All groups share one centre, and each spreads out both ways along 6 directions, with some noise.
In the rows, 128 means zero.
Known rows, each followed by its group:
[116 136 119 103  44 121 149 122 120 117]
F
[118  93 194 125 162 165 117 133 114 110]
P
[ 93  91 169  77 123 187 161 177 107  98]
C
[138 153 159 182 151 111 162 145  83 123]
C
[128 158 137  89  70 128 134 105 126  92]
F
[139 192 176 144 126 107 119  90  76  90]
M
[151 122 191 162 157 139 147 154  63 109]
P
[ 94 109 149 118 152 137  62  86 143 109]
N
[134 123 112  60 128 171 109 155 157 151]
M
[146 151 168 147 143 142 103 126 159 128]
C
[ 99 141 160  90 108 163  88 129 149 127]
P
[146 127 163 121 151 142 148 133 141  91]
A
[ 72 119 146 110 120 125 107  82 107  92]
M
[150 169 127 177 136 108 149 153 111 141]
F
[150 150 151 186 150 103 142 128 107 123]
C
[126  57 146  86 111 147 184 112 118  95]
P
[132 118  50 125 100 100 108 147 130 133]
M
[132 136 123 150 119 126  75 149 142 136]
N
[115 115 176 158 163 137 134 119 126 129]
N
[108 132 193 151 195 145 113  99 119 149]
A
[ 90 118 147 105 127 151 157 158  71 122]
C
[173 195 141 156 161 102 124 112  93 115]
F
[125  62 122 143  89 145  96 176 110 159]
F
[ 75 119 131 143  95 113 150  90 162 142]
N
[ 84 188 141 163 112 109 153 114  59 172]
C
[ 81 136 123 142  83 112 125 106 152 143]
N
[ 79 187 147 106  89 108 145  76  57 102]
N
[104 147 129 154 103  97 176  87 152 142]
A
[109 125 129 100  71 141 148 158 103 116]
A
[137 124 199 145 113 149 165 148 111 105]
M
[ 80 159 155 120  99 137 128 113 138 140]
P
[ 77 142 119 100 147 157 114 152 143 149]
P
[128 161 117 132 146 134 107 162 117 143]
P
[ 72 112 168 112  95 157 140 141  91 138]
A
[103 173 180 107 167 144 179  91  87 138]
A
[108 163 154 119  94 136 151 136 129 136]
C
[ 78  77 136  90  97 160 151 143 146 129]
M
[ 97  70 134  77 114 175 115 156 138 134]
F
[103 184 170 126 115 124 179  98 128  97]
F
[116 154 149  86 155 142 131  96 105 120]
F
[107 143 176 185 114 132 161 159 115 157]
N
[115 202 193 150 158 142 188 117 101 186]
M
[179 182 192 147 158 155 156 159 112 159]
M
[159 165 152 119  80 141 162 153 177 111]
C
[170 153  92 102 101 114 151 139 144 101]
A
[ 90 171 149 110 128 135 141  94  83 176]
A
[155 137 130 138  94 150 124 203 122 146]
N
[169 196 110 137 102 116  85 156 114 139]
P

New rows, each followed by its group:
[145 199 128 141  88 109 114 105 161 155]
C
[ 96 165 154 155 155 117 131  76 106 185]
A
[ 81 151 130 126 141 139 118 129 147 152]
P
[152 142 136  68  79 170 148 177 173  97]
C
[145 110  97  87  89 128 155 129 127 112]
P
[105 169 110 155 116  91 145  62 143 187]
A
[152 175 108 137 101  98  94  92 152 154]
C
[153 130 152 136 123 132 154 147 140 103]
C
[162 144 107 146 122 112 137 139 130 136]
N
[119 155 195 148  98 129 132 112 127  84]
F
[156 106 119 133 112 111 179 132 133  89]
C
[112 103  98  86  84 120 140  92 137 120]
C
[115 135 122  63 119 127 164  69 109  98]
N
[127 122 160 160 104 124 168 160 117  95]
A
[ 75 157 149 132 121 135 120 107 149 150]
P
[152 160 171 191 130  96 126  73 176 136]
C
[100 105 163 178  79 119 199 148 107 121]
M
[ 93  94 141  86 111 152 152 115 142 117]
P
[146 161 112 182  91  84 143 125  73 152]
F
[ 58 184 149 144 158 153 136 177  97 167]
P
[162 156 128 187 119  81 195 139  97 112]
C
[101 144 156 134 139 117 135  82 101 115]
N
[128 138 126 180  84 102 136 159 104 132]
A
[130 191 127 120  89 106 169 104 111 111]
F
[134  77 105 157 119 127 121 174 135 127]
M
[132 110 142 114 101 151 111 178 100 108]
A
[ 88 155 170 103 129 170 106 148 106 149]
C
[115 131 165 145 152 130 146 105 146 122]
A
[146 112 128 123 108 128 102 140 119  88]
M
[128 151 121 121 133 120 133  90 149 148]
A
[112 205 172 167  90 121 204 145 113 139]
C
[134 164 116  95  72 127 116 100 174 139]
C
[111  77 116 119 140 158 125 168 154 163]
M
[ 48 156 168 112  82 145 174 105 102 156]
C
[117 131 201 194 132 131 188 145 100 140]
M
[ 68 108 159  87  74 171 132 154  82 132]
A
[117 160 135 103 135 129 158  83 139 143]
A
[144 187 172 124 191 129 175  95 100 124]
A
[112 116 175 155 140 128 152  99 122 125]
P
[124 128 180 107 134 166 144 165  75  93]
A
[120 104 158 164 129 129 135 138 153 106]
A
[130 133 144  98  90 168  89 199 111 127]
N
[118 161 164  75 164 157 151  98 100 132]
A
[163 153  85 150  92  75 144  88 131 132]
C
[135 198 138 154 126 103 180 120 112 119]
F
[146 109 146 124 123 135 183 160  64 107]
P
[144  77 107  90 100 127 171 109 127 103]
P
[152 187 179 169  99 119 126 133  79 124]
P
[ 99  98 137  78 123 164 126 129 121 135]
F
[107  95 117 178  80 116 148 152  74 183]
F
[126 142 155 182 119 107 174 127 130 110]
A
[110 135 173 134 156 138 101 109  97 112]
N
[ 98  98 171 133 150 137 113  88 130 128]
C
[144 105 119 114 139 131  88 118 124 123]
C
[139 120 104 123  99 106 167 124 106 115]
C
[131 156 154 139 242 147 145 141 119 145]
F
[143 140 138 166  90 138 158 204 129 161]
N
[ 51 157 167 101  84 155 170 124 104 151]
C
[166 147 145 138 130 134 134 153 117 137]
M
[181 140  96 172 122  93 118 144 159 113]
A
[163 168  90 107 111 105 161 106 155 117]
A
[110 156 113 109  98 125 127 110 110 163]
A
[133 159 118  56 104 154 130 148  74 133]
A
[138 122  99 127  52 117 123 152 110 136]
F
[155 145 134 148 163 108 154  89 185 113]
A
[155 138 127 173 106 106 146 155 131 103]
A
[155 110 144 114 168 148 102 134 133 115]
N
[ 78 128 168 122 117 154 119 129  77 157]
A
[110 152 127  78 108 117 178  69  86  98]
N
[127 124 117  64 168 168  72 131 150 147]
M
[206 120 143 165 106  89 152 102  95  97]
P
[ 98 149 117  69  66 150 144 145 128 126]
P
[128 184 136 133  92 126 157 154 113 140]
C
[101 114 183 172 172 143  90 112 120 159]
A
[147 154 143 114 140 126 164 117  83 112]
N
[195 125 115 147 106  98 147 119 103 108]
P
[135 128 163 153  75 118 189 148 104 109]
M
[141 112 176 122 145 164 154 173 131  91]
C
[ 72 162 172 130 101 125 160 101  80 119]
N
[115 129 121 133  88 124 158 147 116 143]
F
[143 132 135 169 150 106 167 112 138 141]
N
[146 194 164 173 125 124 164 170 104 130]
C
[110 161 142 126 123 144 147 178  58 138]
C
[134 127 146 108  81 123 115  81 163 117]
P
[ 92 131 140  73  94 154 150 120 115 128]
A
[ 73 149 170 160 103 122 153 113  99 138]
N
[ 80  95 190 139 130 166 107 152  94 131]
A
[130 165 165  91 202 148 132  69 129 144]
A
[171 183 129 159 129 103 126 139 118 111]
F
[101 159 128 147 115 111 132  93 115 180]
A
[106 162 128 171  66 114 150 160 118 162]
N
[126 190 130 142 103 111 112 108 122 162]
C
[ 99  96 139  98 127 153 113 113 161 123]
N
[128 207 145 141  90 129 163 166 108 144]
C
[130 155 124 147 120 118 166 150 119 141]
F
[123  91 158 107 141 170 124 151 151 125]
N
[171 191 141 135 114 135 115 165 147 131]
C
[161 168 169 150 135 135  67 139 118 125]
P
[ 90 129 124 150  77 125 108 142 157 155]
N
[103 182 149 124 116 150 147 190  64 138]
P
[177 123  65 110  65 118 137 177 136 123]
M
[174 130 116 104 110 133 113 140 171 103]
C
[ 83 126 153  76  88 171 173 165 112 116]
C
[179 139  90 141 102 129  89 196 147 147]
N
[169 169  80 102 109 100 143 108 153 131]
A
[117 141 132  86  65 135 210 142 120  81]
A
[134 110 123  79 100 168  79 172 146 120]
N
[153 184 162 136  82 133 145 176  48 116]
P
[186 142  97 130 116 112 139 163 120 102]
C
[132 116  84  99 136 131 125 135 148 133]
P
[115 108 160 120 141 154 173 160  73 113]
P
